There are 3 nested groupings, the coarsest first. Each group lies inside one group of the grouping before and may be the whole of it. The rows also spread widely along 8 directions, which tell nothing about the answers.
In the rows, zero is written as 128.
Some rows, each with its group in each grouping after it:
[137  90 179 155 115 119 132 135 111 116 124 165 108 149 147 113 119  91
 152 171  72 122 116 149  83 149] -> q_186 q_856 q_933
[137 102  80 110  74 140 124 129 129 114 114 134 114 195 122 115  88 114
 137 126 129 150 172 133 106  69] -> q_392 q_343 q_263
[114 102 160 109 142 145 104 165 160 148 101 127 176 130  87  81  84 137
 175 105 138  90 113  77 112 163] -> q_587 q_165 q_373
[124 124  89 155 134 130 181 104 130  92 126  88 134 115  94 149 117 156
 120 100 159 169 176 139 135 126] -> q_186 q_556 q_767
[152 110  76 135 112  86 161  95 166 129 193 100 165 133  96 185 121 172
 123 140 142 160 170 146 159 169] -> q_186 q_774 q_202
[138  90 176 129 116  82  95 140 156 163 153 161 168 166 136 119 132 124
 172 193  81 106  97 113 108 188] -> q_186 q_774 q_137
[163 122  67 115 107  94  96 128 138 155  83 139 139 211 142 146 135 123
 116 158 142 144 129 105  84  92] -> q_186 q_556 q_312
[116  92 198 153 152 144 161 155 124 111 136 114 148  78 122  71 104 119
 170  87 108 103 137 137 116 158] -> q_392 q_343 q_827
[206  72 124 114 131 109 143 175 136 156 111 126 162 141 157  76 128 115
 148  78 123  94 120 155  63 136] -> q_392 q_343 q_724
[105 159 129 189 173 133 175 106 115 127  72 102 127  92 143 130 111 160
 127 124 114 132 125  93  98 146] -> q_392 q_38 q_119
[138 137 119 172 178 127 179 124 119 115 123  93 148  76 126 110 129 135
 104  53 159 134 140 136 139 141] -> q_587 q_466 q_32
[135 125 201 143 143 140  92 135 160 151 102 159 139 107 104 144  85 146
 196 161  84 103  96  65  63 177] -> q_186 q_652 q_464
[ 90  98 175 138 155 144 173 157  92 110  92 131 121 145 136  35 121  70
 144 113 121 124 124 144  94 106] -> q_186 q_774 q_261
[ 89 139 112 138  97 119  93 105 146 124 147 133 139 190 111 153 121 125
 124 189 136 163 141  93 174  95] -> q_186 q_556 q_664
[129 149  74 128  88 110  89  99 140 146  72 144 119 214 124 160 111 145
 125 188 124 148 120  85 103 124] -> q_587 q_454 q_253
[ 63 151 164 180 132 156 114 110 110  97 122 149 110 145 122 102  83 103
 132 148 116 144 125  86 166 101] -> q_587 q_165 q_373
[126 109 143 110 102 167  68 155 175 152 135 160 137 151 109 109  70 115
 179 114 120 102 148  82 109  88] -> q_392 q_38 q_119
[189  77 177 139 132 141 137 163 118 124  95 161 121 142 146  83 119  81
 156  99  91 102 117 146  43 120] -> q_186 q_556 q_664
[ 95  84 180 120 166 131 171 160 143 119 117  85 178  87  76  82 113 152
 174 108 138 108 137 124 109 189] -> q_186 q_556 q_312
[118 131 122  93 100 145  49 137 180 159 120 158 148 176  88 156  83 133
 169 160 140 131 128  50 107  99] -> q_186 q_652 q_464
[127  98 155 166 111 131 152 119 111  85 150 139 110 149 133 114 118 101
 135 137  99 148 148 156 128 115] -> q_186 q_556 q_664
[108  77 182 133 111 147 124 156 161 118 194 130 154 121 113  89  85 118
 179 115 103 103 155 138 158 134] -> q_392 q_38 q_119
[ 70 136 124 153 123 109 132 101 124 109 119 117 130 169 113 137 124 141
 130 193 122 162 137 107 151 132] -> q_186 q_556 q_312
[172 119 164 202 126 131 108 125 126 111 205 172 121 112 167 119 102  78
 111  82 112 119 135 136 174  96] -> q_587 q_165 q_373
[143 105 141 164 121 125 146 124 128 102 176 131 130 129 132 125 125 102
 120 109 128 144 156 154 152 106] -> q_186 q_556 q_664
[ 90 132 104 112 112 115  78 144 144 150 143 137 158 216 137  98 144  83
 104 157 167 147 126  97 182  51] -> q_186 q_556 q_664

New rows. What belongs after each?
[187 123 110 156  96 121 102 111 137 130 136 171 100 165 150 173 107 115
 129 139 107 149 136 122  86  88] -> q_186 q_652 q_464
[135  92  68  86 105 138 124 163 165 148 148 108 170 171 118  92 101 123
 129  73 185 127 175 129 141  73] -> q_392 q_38 q_119
[101 129 111 115 141 111 119 137 132 155  37 116 167 179 109  98 110 159
 150 165 138 115  94  68  87 170] -> q_587 q_165 q_373
[122 114 166 122 128  88  84 141 157 176 122 158 166 170 132 118 127 126
 167 193  97 106  91  81  98 171] -> q_186 q_774 q_137
[162 122  64 125 109 133 141 116 140 119 103 124 126 160 104 154 109 136
 113 103 162 162 168 115 102  87] -> q_186 q_556 q_664
[113 136 199 201 194 148 156 149 107 105 140 128 129  66 158  71 140  76
 115  60 134 119 129 125 141  97] -> q_186 q_556 q_767
[172  56 167 107 104 153 106 170 163 118 182 148 145 123  96  84  85 106
 176  62 117  98 155 158 120 134] -> q_587 q_466 q_32
[121  76 130 111  70 112 109 127 131 115 106 146 116 225 111 112  96 131
 172 196  79 138 130 149  94 151] -> q_587 q_466 q_32
[115 147 127 141 177 105 141 133 132 161  90 122 164 122 132 109 139 129
 121 118 151 126 107  83 103 143] -> q_186 q_774 q_137
[ 87 147 134 167 116 127 111  99 130 107 161 142 115 158 128 154 109 120
 128 175 121 167 138 106 163  98] -> q_186 q_652 q_464
[ 94 107 174 123 150 107 100 161 151 154 115 126 179 146 116  91 135 123
 159 162 125 106 103  91 125 153] -> q_186 q_556 q_312
[ 47  78 203 114 139 135 134 164 157 114 143  96 179 123  72  70 110 144
 194 155 124 111 132 114 148 181] -> q_186 q_556 q_767
[182  57  91 104  94 113 154 161 121 120  95 126 141 199 129  77 105 116
 138  99 137 119 142 165  74 129] -> q_587 q_165 q_373
[127  76 106 114 127 112 185 148 126 108 118  82 158 146  98  84 118 146
 140  94 145 135 149 176 116 170] -> q_587 q_466 q_32
[126  53 202 111 104 169 137 162 145  91 155 140 133 122  72  87  79 111
 202 110  97 107 159 151 101 150] -> q_186 q_556 q_664
[193  70 150 136 112 125 118 166 160 150 161 152 150 131 153 100 104 107
 161  93  99  87 139 151  90 130] -> q_392 q_38 q_119
[156 130 111 154 109 124 115 113 150 129 159 134 134 131 136 155 101 135
 131 122 119 142 152 124 144 114] -> q_392 q_343 q_724
[132 146 105 155 154  73 115 122 159 168 160  97 192 126 132 148 153 162
 108 131 157 130 110 104 178 178] -> q_587 q_466 q_32
[108 133 166 165 119 112 118 109 121 127 100 144 120 159 137 125 120 133
 150 189  79 121  95 111 113 179] -> q_587 q_454 q_253
[106 100 134  93 141 130 111 168 158 152 159 127 174 153 111  72 122  89
 138 105 167 118 134 115 151  96] -> q_186 q_774 q_202
[146 138  88 167 106 112 140  74 144 108 112 120 117 146 100 206 107 183
 139 172 111 169 165 112 102 157] -> q_186 q_556 q_767
[128 160  86 136 138 121 121 104 153 148  98 122 143 139 108 177 110 158
 130 140 156 152 131  73 103 123] -> q_186 q_652 q_464
[111 150 195 196 161 145 128 114 112 121  87 147 111  84 149 113 103 121
 155 137  82 115 108  83  93 143] -> q_392 q_343 q_827
[120  61 201 120 117 119 141 168 114 123 121 150 136 167 134  45 114  82
 182 158  74 100 114 161  78 157] -> q_186 q_774 q_261
[ 97 102 137  87 117 118  96 150 172 160 137 124 185 153  85 122 119 145
 161 170 143 118 123  92 134 167] -> q_186 q_856 q_933
[172 110 109 154 133  71 168 107 133 145 121 106 162 117 126 174 144 171
 127 164 114 139 122 140  92 216] -> q_186 q_856 q_933
[109 159 186 195 158 171 122  94 132  99 115 147  97  65  99 166  81 132
 156 126 100 136 147  70 111 127] -> q_186 q_556 q_312
[161  62 168 136  99 146 113 162 135  97 199 156 123 144 128  79 101  76
 149  75 111 116 157 184 146 100] -> q_587 q_466 q_32
[120  98 155 129 155 143 163 153 116 114  88 114 136 122 113  87 108 121
 160 106 130 125 125 127  72 136] -> q_186 q_652 q_464
[103 103 207 154 142 107 121 136 152 141 167 131 167  96 109 121 126 135
 167 178  90 110 104 115 142 212] -> q_186 q_856 q_933
[190 108 166 163 160 118 135 142 143 140 115 141 142  87 132 134 124 129
 147  93 109 101 123 118  66 157] -> q_186 q_556 q_312
[189 156 121 178 166 117 124 123 158 177 112 133 150  79 155 161 119 157
 127  92 122 102 122  77  86 150] -> q_392 q_38 q_119
[102 138 184 178 173  86 136 129 133 151 107 115 175 112 138 121 161 151
 141 182 101 112  75  91 124 204] -> q_186 q_556 q_664
[223  83  78 121 120  94 170 130 153 145 148 121 153 132 128 155 124 142
 124  87 138 129 158 164  74 155] -> q_186 q_774 q_202
[175 140 133 202 126 139 108 107 124 102 179 167  94 122 163 154 120  78
  97  88 123 151 161 134 145  52] -> q_186 q_556 q_767
[126 133 185 170 164 141 147 119 114 120  82 159 108  98 129 116 103 113
 157 122  84 120 115  98  59 151] -> q_186 q_774 q_137
[145  78 112 116 119  83 162 157 124 142 100 101 165 186 142  74 152 128
 125 132 132 115 106 167 100 175] -> q_587 q_454 q_253
[103 112 128 122 129 132 120 159 125 139 114 123 152 162 142  63 120  94
 133 112 143 117 125 116 128  83] -> q_392 q_343 q_263
[ 94 105 177 176 163  96 160 145 116 118 168 105 177 115 149  64 139 117
 124 120 130 111 104 142 185 175] -> q_587 q_165 q_373
